The rows are grouped in 4 different ways at once. Each group adds its own fixed numbers to the row, and there is some noise. The rows also spread widely along 11 directions, which tell nothing about the answers.
(in the rows, 128 means zero)
Some rows, each with its group in each grouping after it:
[102 154 136 153 187  86  60 150 125 142 155 103 154 168 132 137 122 137
 129  65 186 131 119 118 147 132 145 166  72 128 113 132  97 162  91 140
 131 137 100  98 154] : q271 q739 q806 N
[126 207  70 163  90 141 142 109 142 144 156 142 130 142 161 132 157 140
 115 132 134 154 148 112 159  73 136 139 159 100 144 155 127  99 159 174
 131 145 126 179 191] : q172 q906 q758 R
[204 130 104 155  68 125 229 109 101 158  69 173 127  87 106 128 118 147
 123 186  42 148 179 124  62 106 102 108 143  83 126 139 145  97 127 137
 112 128 179 178 135] : q172 q741 q31 E
[141 144 134 143 107  89  91 151 145 113 106 115 157 118 105 143 126 130
 126 116 174 111 138 140 151 135 137 141 105 137 150 134 136 160 116 119
 134 106 107 109 125] : q484 q906 q758 V
[ 90 178 106 194  96  96 133 132  78 124 133 144 147 157 144 185 164 162
 142 134 132 129 121 133 137 137 179 146 126  91 169 118 134 105 124 125
 107 161 152 112 136] : q271 q739 q805 X
[118 137 189 117 120 131 165 130 134 169 121 172 104 155 148 169 109 140
 139 118  90 125  84 117  94 143 119 111 134 116  89 140 125 119 133 164
 144 175 147 132 145] : q484 q741 q31 R
[111 171 179 101 143 148 148 139 181 162 136 155 115 173 176 176 109 177
 143 129 108 135  84 105  91 106 117 147 132 105  85 150 109 125 119 213
 158 206 147 123 175] : q484 q741 q806 K
[ 67 180 104 180 139 144  82 175  85 151 195  90 192 119  82 146  85 162
 162 111 166 115 104 185 112 171 173 129  93 104 117 111  77 112 189  61
 161 101  65  41 108] : q484 q741 q364 K
[121  45 170  78 197 122  92  81 243 122 115 134  83 126 187 126 130 119
 117 135 162 119  96  90 123  91 102 121 115 129 144 162 110 199  87 161
 142 130 175  91 123] : q484 q906 q364 N
[166 142 129 158 118  93 116 148 126 127  98 135 159 125  97 144 107 134
 127 117 153 121 143 130 121 128 123 148  99 113 143 156 117 161 108 127
 127 117 112 109 140] : q172 q741 q805 E
[166  48 107 114 134 150 106 100 123 110 104 159  86  98 106  80 114  67
  98 170  87 113 130 138 142 130  93  79 181 147 154 136 164 113 136 105
 123  82 140 142 115] : q271 q739 q758 V
[ 77 112 152 133 153 134 112 108 122 151 158 170  92 168 153 181 123 130
 143 111 123 121  52 125 126 145 148 107 146 100 130 141 120 114 149 128
 153 172 147  82 131] : q271 q741 q31 X
[122 118 158 124 156 127 151 137 142 153 128  98 151 124 115 141  96 163
 166 133 135 118 103 123  94 159 142 120  80  99 122 123 101 136 114 106
 156 137 147  80  83] : q172 q906 q805 X
[153 146  95 139 131 132 134 148 148 139 124  61 186  76  81  68 107 138
 148 128 153 134 187 138 121 130 116 132  75 121 133 117 101 133 132  80
 144  69  92 136 101] : q271 q906 q758 R
[118 140 154 105 108 117 129 148 180 144 131  76 137  83 106 108 137 116
 137 104 176 126 131 120 166 157 127 116  99 133 142 121 127 139 140  96
 159 106  91 127  85] : q172 q741 q758 R
[156  99 123 157  86 169 153 138  73 129 107 188 132 103  95 110  88 122
 133 216  36 103 156 177  67 139 119  74 183 150 128 133 148  91 166 124
 109  88 154 134 123] : q172 q739 q758 R
[189 166  91 164  88 100 154 124  99 126 103 145 136 135  98 149 129 133
  91 130 116 147 149 101 142 102 116 151 152  96 156 141 165  92 123 148
 115 143 122 160 172] : q172 q741 q364 K
[126 139  94 144 161 139 134 133 102 147 173  97 127 144 143  68 140 121
 107 116 114 149 148 103 134 108 123 140 118 108 112  96 138  86 103 149
 102 125 121 175 143] : q172 q906 q364 E
[112 162 153 135  89 119  88 149 140 114 138 175 113 152 146 138 145  96
 104 108 141 117 110 137 154 117 124 137 157 156 121 147 149 128 137 170
 119 146  94 144 173] : q271 q741 q31 E
[ 99 193 149 137  44 149 155 198  79  91 162 145 131 160 110 112 162 106
 130 160  78 121 139 156 142 168 151 130 180 167 135  68 218   6 142 163
  79 156  97 189 107] : q271 q741 q31 R
[177 111 133 138  98 130 116 126  90 141 110 163 126 108  59 143  88  95
 115 122 110 116  99 138 147 159 111  98 160 133 121 144 152 105 164  92
 161 108  87 121 132] : q271 q741 q758 X
[159 138 111 123 133 113 158 170 127 117 110  76 165 122  83  61 124 131
 134 140 120 132 179 123 112 137 112 146  85 126 144  87 159  95  78 123
 110 110 120 165  92] : q484 q739 q31 V
[ 54 136 183 102 136 118 119 111 184 181 160  92 103 112 171 174 147 137
 133  70 170 130  51 103 155 163 147 109 102 105 105 133  87 163 152 107
 185 162 124  79 113] : q484 q739 q364 K
[138 128 121  89 131 156 154 138 181 128 147  68 127 114 106  92 126 125
 131 137 137 139 114  99 160 135 114 126 132 110 160 109 159  76 130 132
 165 129 103 139  90] : q484 q739 q758 K
[106 117 190 110 106 135 161 106 157 209 113 138 103  79 151 158 119 141
 151 120 100 126  87 117 101 162 130  76 110 111  66 146  88 169 161  99
 178 138 161 107 113] : q172 q906 q758 X
[127 121 146 128  91 101 140 155 150 112  95  91 138  83 133  81 179 118
 130 149 127 123 183 128 141 144 133 125 103 148 154  94 159 134  90 120
  97  91 136 159  83] : q271 q739 q758 E
[148 115 115 150 139 133 113 112  88 146 115 195  89 166 145 138 108 112
 102 140  71 124 115 122 113 109 108 119 171 120 108 142 142 111 121 169
 114 144 152 160 186] : q484 q741 q758 V
[ 96 186 121 126  87 151 121 129 204 138 150 132 149  98 127 158 124 146
 154 128 179 127 111 154 132 110 133 122 125 112 146 173  87 142 199 116
 180 126  96  90 134] : q484 q741 q31 R
[138 153 133 125  87 134 161 168 164 100 115 104 152 105 116  98 144 150
 148 184 109 122 177 142 107 123 125 137 130 131 155 110 163 102 124 154
 109 110 134 152  94] : q172 q741 q758 K
[ 59 194 120 165  86  96 105 145 100 152 157 116 116 130 165 129 187 110
 103  82 141 135 139 128 169 145 161 132 124 131 108  97 137 120 136 119
  97 139 120 157 142] : q172 q741 q364 V
[137 158 139 135  83 126 181 117 126 175 112 134 132 110 115 169 122 152
 140 130 109 137 105 114 125 144 137 111 131  98 118 136 127 102 156 115
 173 154 130 131 133] : q484 q739 q758 X
[134 129 100 145 198 151  63 158 113  99 174 147 147 210 111  95  78 127
 122 134 144 111 124 131 131  95 117 158 146 138 156 147 136 105 113 196
 122 120  96 119 176] : q172 q739 q758 R
[133 136 128 130 109 119 117 156 116  95 137 116 145 145  94 125 127 121
 115 147 134 112 123 133 141 145 143 138 138 135 175 110 178  83 115 136
 123 136 116 117 107] : q172 q739 q364 V
[158 128  90 135 179 160  76 152 128 150 152 114 153 119  78  52  58 108
 128 119 129 128 153 151 109 112  88 136 106 148  82 137  98 133 142 111
 141  65  66 141 151] : q484 q741 q758 N

New rows, each followed by its group in each grouping:
[142 167 162 142  95  89 109 166 118  99  93 171 137 188 137 159 128 126
 107 131 122 108 123 123 128 117 124 164 134 149 128 135 166 131  79 206
  96 168 132 152 177] : q484 q739 q805 V
[ 82 103 104 135 156 151 151 130  96 165 173  71 113  88 129  58 140 112
 138 126  99 139 145 130 119 171 137  86 108 110 111  69 123  85 136  61
 108  92 131 142  62] : q172 q741 q364 R
[164 101  67 169 117 107 169 101  92 142  95 122 118  74 118 108 145 123
 121 149 100 150 166 118 125 126 118 110 119  81 157 120 134 121 111  80
 103  94 153 146 104] : q484 q741 q805 E
[ 77 142 164  97 191 178 126 139 136 191 194 104 112 174 161  92  96 131
 133  87 104 134  75 101 106 139 115 123 109 127  56 104  97  98 129 164
 152 165 109 147 147] : q484 q739 q364 R
[124 164 148 125 111 108 111 170 186 122 110  97 178 109 107 126 123 154
 151 130 178 116 155 143 127 131 132 148  83 139 140 134 113 159 121 129
 143 103  94 112 113] : q484 q741 q758 R
[140 127 172 117 100  92 134 142 142 155  89 106 132  94  98 147 124 119
 127 100 142 121 113 122 144 173 128 117  97 127 112 121 135 149 123  93
 154 122 111 117  99] : q484 q741 q758 V
[140 121 125 112 122 157 168 110 120 163 139 154  78 126 152 117 136 110
 110 135  72 150 113  98 130 122 109 102 168 106 103 126 151  77 129 157
 132 163 143 170 140] : q172 q741 q806 E
[186 110 141  80 143 140 107 134 172  98 121 160  92 164 116 116 107  86
  93 137 130 132 105  95 160 102  82 141 172 155 132 152 183  95  96 200
 135 162 100 155 156] : q484 q741 q806 N
[ 88 210 102 166  46 143 122 168 149 100 146 122 170  92 134 126 159 144
 151 174 142 116 170 180 125 113 161 139 138 140 164 139 124 121 168 130
 118 105 108 118 121] : q172 q739 q805 E
[105 175 156 135 107 115 114 155 139 155 137 125 131 135 139 143 129 134
 127  98 136 125 113 129 140 139 132 140 120 133  90 130 120 141 137 149
 139 142 101 137 155] : q484 q741 q758 K
[114  99  96 130 163 160 105  96 182 130 147 156 112 115 135 131 102 130
 143 148 155 122 104 142 115  95 113 102 141 102 165 176  90 148 169 113
 164 106 132  76 131] : q484 q741 q31 R
[120 144  73 167  89 148 139 129 101 137 131 108 160  73  84 117 127 142
 152 163 109 130 154 169 123 149 148 105 129  95 154 113 125  89 175  58
 146  86 117 114  88] : q271 q741 q758 V
[ 94 118 124 176 146  81 106 111 104 151 130 156 111 142 161 167 151 124
 121  91 149 134 125 123 138 133 147 116 115 103 146 144 106 163 119 115
 106 132 158 107 142] : q172 q741 q31 R
[159 146 153 153 111 118 180 145 119 137  85 123 185 120  93 154  88 195
 167 171  90 123 143 138  51 144 138 144  80  91 126 130 112 120 106 130
 138 137 158  97 109] : q271 q739 q805 N
[ 75 164 130 116 138 150 149 115 188 150 159  99 132 134 179 122 152 161
 146 130 133 139 123 103 115 103 139 139 107  95 130 127  99 121 127 161
 144 157 150 132 141] : q271 q739 q364 R
[164 124 135 118  87 111 131 117 178 107  85 182 113 124 120 167 134 116
 117 153 146 119 117 122 135 100 109 127 159 126 167 173 152 139 138 147
 144 139 137 116 143] : q484 q741 q31 X
[ 81 158 149 136 102 128 106 164 121 144 141 134 116 126 157 100 158 100
 123 120 114 118 140 143 139 136 134 120 136 171  86 105 135 132 131 138
 104 115 118 169 144] : q484 q739 q758 X
[192 108 133 118 128  87 174  86 147 159  77 151  99 127 123 142 133 115
 107  95 120 155 122  71 138 110  88 132 118  87 129 156 139 139  97 135
 143 157 154 162 155] : q271 q741 q31 X
[132  89 114 100 179 157  85 173 142  81 169 107 126 150 100  80 112 108
 132 153 147 114 118 140 149 137 123 132 143 147 164 104 166  77 102 144
 121 116  86 108  84] : q484 q741 q806 E
[158  93  88 133 156 137 121 116 132 140 122 123 126 104 104  93 103 115
 125 134 128 134 147 123 135 120 101 108 127 115 141 133 118 125 132 104
 135  84 115 136 125] : q484 q741 q758 R
[ 87 161 124 102 116 175 155 117 207 184 140 101 114  65 171  74 136 126
 154 130 128 147 146 128 109 108  98 106 105 118  76 137  67 157 163 112
 148 102 130 161 126] : q484 q741 q805 R
[ 74 166 116 166 117  96  81 158 114 145 136 115 143  99 147 112 160 119
 127 111 152 121 173 163 128 136 152 121  99 149 105 121  97 174 127 100
 102  94 128 127 127] : q172 q739 q806 V
[ 99 158 146 184 120  65  79 142  85 157 123 160 136 133 134 177 127 114
 107  60 161 122 115 143 141 149 142 130 106 138  97 153  99 195 140 105
 121 124 114 103 175] : q484 q739 q31 K
[141 161 169 135  75 109 148 150 192 135  71 154 168  80 140 134 127 159
 152 174 119 117 188 162  47 104 114 132  85 153  91 158  92 202 123 143
 115  96 160 132 134] : q484 q906 q31 N
[144  59 154 101 174 138 135 112 139 135 122 144  85 156 136 127 110 116
 120 134 104 124  86  97 136 142 110 105 148 116 140 125 154 106  99 158
 137 148 144 129 117] : q484 q741 q758 R
[130  94 173 158 101  29 100 127 103 133  71 127 115  91 123 149 176  86
  98  80 151 122 140 116 180 182 142 116  98 156 130 116 151 191  87  80
  98  95 136 128 107] : q271 q739 q758 N
[ 61 158 108 157 188 124  63 151 144 128 186 100 158 177 142 145 119 169
 155 108 186 112 108 146 132 121 172 155  93  98 162 131  95 135 129 139
 148 135 112  66 127] : q172 q741 q758 V
[209 130 130 138  73 104 165 103 147 115  51 178 135 106  96 180 107 138
 122 154 124 129 130 113 126 110 102 130 146  98 172 183 142 141 126 139
 141 139 141 120 150] : q271 q741 q805 R
[114 134 138 166 117  46 119 153  93 119 121 108 139 130 113 151 171 121
 120  81 170 132 141 118 164 164 166 142  88 110 171 105 156 136  84 102
  98 128 122 114  94] : q172 q741 q31 E
[128 154  95 166 139 135 156 129 104 174 130 112 166 112 114 107 112 171
 154 141  98 142 162 139  66 118 127 134  83  82  94 112  81 116 129 104
 125 117 137 134 135] : q271 q741 q364 X
[134 109 126 170 160  87  66 133  73 150 130 151 125 136  99 121 107  82
 103  64 141 127 125 139 139 149 119 128 104 143  91 138 115 162 120  91
 111  97  99 118 151] : q271 q741 q31 N
[129 185 117 154 119 128 145 161  75 137 159 131 157 188  98 130 118 142
 131 111 110 138 115 118 129 134 142 153 128 107 128 105 157  51 117 159
 128 176 104 156 151] : q271 q739 q31 X
[ 96  64 143 106 163  95 158  96 162 161 119  66  84  76 150 124 165 114
 139  96 149 146  98  85 163 175 130  96  94  82 146 101 121 152 103  60
 137 123 158 105  51] : q484 q741 q805 K
[106 156 160 136  81 133 145 139 151 138 123 156 151 112 108 189 115 163
 164 150 134 111  97 158  93 147 151 114 121 105 136 155 107 130 178 106
 171 144 127  71 110] : q271 q741 q31 X
[162 151  84 164 190  95  98  98 143 155 134 135 150 177 120 173  94 168
 123  83 180 149 115  87 136  76 130 174  96  60 154 188  92 159 114 161
 169 152 119  96 192] : q172 q741 q758 N
[190 113 108 139 125 112 149  98 157 157  81 131 149  78  98 136  93 145
 115 133 135 135 141 113  99 108  95 122 106  97 133 173  90 176 138 102
 160 101 136 107 151] : q484 q739 q364 K
[164 130 180  99 102 120 133 145 176 139  89 141 118 106 123 101 121 111
 120 135 107 124 150 120 110 123  91 130 123 163  83 146 140 157 113 163
 126 115 123 169 140] : q172 q741 q758 N
[115 179 140 132 140 114 129 140 138 162 147 113 128 160 148 123 137 131
 111  79 141 145 126  91 139 114 122 156 102 116  96 124 120 126 109 167
 125 158 112 163 171] : q172 q741 q364 R
[154 107 153 124 132 113 136 113  95 163 129 140  95 142 115 138 118  92
  84  82 112 136  81  81 161 151 116 115 144 119 112 130 154 108 113 139
 139 155 111 144 151] : q172 q739 q364 E
[ 82 129 149 127 119 105 111 162 139  71 150 100 129 150 140 109 189 109
 129 136 148 124 134 129 160 149 158 143 126 154 178  82 187  88  89 145
  87 136 132 131  80] : q271 q739 q31 N
[ 91 195  67 155  99 130 134 143 135 142 156  71 141  73 145  84 186 126
 134 121 144 158 190 135 158 119 143 134 115 106 128  99 117 107 149  87
 112 103 108 168 115] : q271 q741 q806 K
[133 193  96 149 167 164  99 172 105 126 193 158 152 233 119  97  86 134
 119 116 123 131 127 123 118  75 117 170 146 132 123 142 138  62 127 223
 122 164  86 166 211] : q172 q739 q31 R
[218  96 134 140 144 104 186 104  80 133  75 160 120 182 110 158  97 155
 111 148  59 135 116  79 107 120 111 141 142  80 145 125 180  75  64 187
 124 181 175 163 156] : q271 q906 q758 V
[121 140 163 109 168 133  94 131 162 150 156 127 114 170 143 148  88 124
 117  79 161 125  57  97 149 128 112 146 123 119 102 156 110 143 123 165
 164 165 100 105 165] : q484 q906 q805 K
[163  99 137 105 133 120 172 111 145 145  95 118 104 122 125 116 128 131
 122 142  91 135 128  94 123 131 111 115 127  97 142 120 157 108 100 144
 135 142 159 156 105] : q172 q741 q758 V
[123 134 164  90 146 143 134 141 153 165 161  86 104 136 127 109 116 109
 115  82 135 138  76  94 169 155 116 124 123 129  89 108 144 100 129 136
 164 154  92 149 123] : q484 q906 q758 K
[ 95 156 131 127 112 112 125 116 205 134 114 114 122  98 189 125 168 134
 136 134 155 140 153 118 130  97 128 139 104 121 120 144 100 178 113 140
 121 120 157 137 131] : q484 q906 q805 N
[182 156 121 153  83 118 178 152  99 147  98 127 159 104  85 116 109 145
 129 156  76 140 174 136  95 134 120 132 119 119 108 114 151  93 126 131
 118 116 123 170 127] : q172 q741 q758 N
[111 144 107 152 169 135  96 167  94 158 174  87 161 129  89  68  99 112
 130  95 136 133 147 147 116 152 129 130  84 140  95 109 108 119 133  91
 128  87  86 125 115] : q172 q739 q31 N
[ 99 143 115 164 109  99 150 121  57 198 152  91 114  90 105 139 152 106
 118  67 126 149 107 109 167 196 157  94 108  93  99  84 124  97 153  36
 138 126 108 129  95] : q172 q741 q364 X
[128 164 133 160  98 113  91 138 123 127 116 194 135 154 139 168 121 135
 117 140 125 109 126 148 101  98 127 144 149 139 112 161 118 150 138 168
 111 140 128 121 194] : q484 q741 q364 X
[139 154  80 183 125 139 102 141  64 146 143 160 152 132 112 108  96 118
 113 137 104 127 160 159 101 109 118 125 138 140  92 128 107 118 150 127
  95  89 105 148 182] : q484 q906 q364 R
[138 144 115 162 135 109 114 136 105 111 137 154 130 187 131 163 126 145
 108 136 126 125 117 116 143 108 141 151 158 113 173 141 162 102 117 187
 121 160 132 123 166] : q172 q739 q758 K
[146 145  88 164  93 132 147 112  74 131 138 134 123 125  99 141 131 106
 111 127 105 147 105 118 168 148 140 120 163 105 151 122 167  63 149 104
 137 141 112 143 129] : q271 q739 q805 N
[119 134 126 145 151 105 125 152 122 122 135  93 142 142 146  98 150 139
 131 137 129 133 161 120 127 128 143 154  96 130 125  91 147 117  76 149
  92 119 142 154 110] : q484 q906 q758 N
[106 147 165 139 130 127 124 159  91 136 143 168 126 180 138 174 116 142
 132 132 104 116  94 133 114 154 147 126 147 137 108 120 140  94 118 175
 121 174 133 118 146] : q484 q739 q806 R
[ 97 151 125 111  88 184 139 139 186 114 156 140 128  95 136 151 123 152
 159 195 122 119 110 161 108 119 137 105 172 119 151 145 127  93 187 134
 163 140 122  89 100] : q484 q741 q806 K
[ 99 110  95 135 163 132 113 120 161 127 153 104 114 118 156 103 148 134
 133 140 140 134 143 123 134 109 134 123 126  99 160 127 117 134 130 122
 126 104 149 116 111] : q172 q741 q758 K
[ 90 125 103 164 139  97  96 147 155 112 130 107 156  93 148  87 167 131
 138 137 167 120 195 155 110 109 142 130  77 134 159 132  96 191 106 103
  89  67 148 112 107] : q172 q739 q31 E
[ 63 200 112 109  67 159 160  83 222 168 156 128  77  91 228 118 209 120
 109 125 134 158 136  95 159  71 129 111 159 113 119 152 103 135 177 162
 140 154 154 189 171] : q172 q739 q364 R
[111 149 128 143 163 124  85 127 123 150 153 155 114 169 163 147 127 132
 118  90 138 135 101 117 138 105 129 146 127 113 108 150 105 139 118 167
 132 163 114 125 183] : q271 q741 q806 E
[114 110 174 127 130  84 126 138 134 134 124 103 126 132 114 178 141 135
 125 101 153 120  84 106 160 175 157 120 113 112 163 121 150 139 113 117
 153 148 136  88  89] : q172 q739 q758 K
[115 106  94 163 188 117 120 126  92 150 152  97 151 131 120  96 115 144
 131 118 130 133 147 123 104 135 139 124  87 100 139 108 101 128 107 105
 115  99 141 112 115] : q172 q739 q364 R
[ 91 189 141 135  88 148 155 165 123 131 140  97 158 134 127 125 132 160
 156 153 101 121 123 146 108 156 153 135 114 113 128  95 141  74 132 134
 131 154 132 137 102] : q271 q739 q805 V
[178  75 127 166 171  99 117 140  43 136 108 166 124 167  95 123  86 118
 112 128  86 117 141 126 107 150 115 120 132 123 128 121 151 117  86 139
  87 114 140 137 142] : q172 q741 q758 R
[125 123 139 159 148 130 147 103 121 163 112 182 121 157 179 159 114 177
 139 157  70 128 124 120  63  93 127 130 129  89 111 156  95 148 110 189
 125 153 187 129 188] : q271 q739 q758 E
[104 185 133 109 121 112 140 150 211 143 135  73 143 112 151  95 163 140
 134  95 176 148 152 107 138 106 115 156  82 116 121 125 113 150 114 138
 134 128 109 158 129] : q484 q741 q31 K
[148 138  53 183 140 114 141 128  43 144 154  99 157 126  87 112 124 132
 119 125 119 149 142 122 140 140 145 133 119  87 145  88 142  62 126  81
 112 115 113 135 116] : q484 q906 q364 X
[132 142 146 138 116 117 132 134 109 162 116 138 116 123 120 135 112 107
 119  95 127 130 109 120 143 150 114 118 124 128  98 130 122 134 132 116
 130 134 106 142 140] : q484 q741 q805 R
[124 131 140 150 155 145 131 154  72 155 156 141 148 175 103 153  80 156
 154 140  96 116  86 138 100 155 148 123 130 107 106 107 134  79 133 139
 143 152 120  99 129] : q484 q906 q758 X
[138 101 124 136 171 110 130 137 113 155 136  77 144 112  93 103 104 129
 130 100 139 132 130 113 137 157 124 120  90 107 133 113 122 135 116  88
 146 101 116 113  99] : q172 q739 q758 K
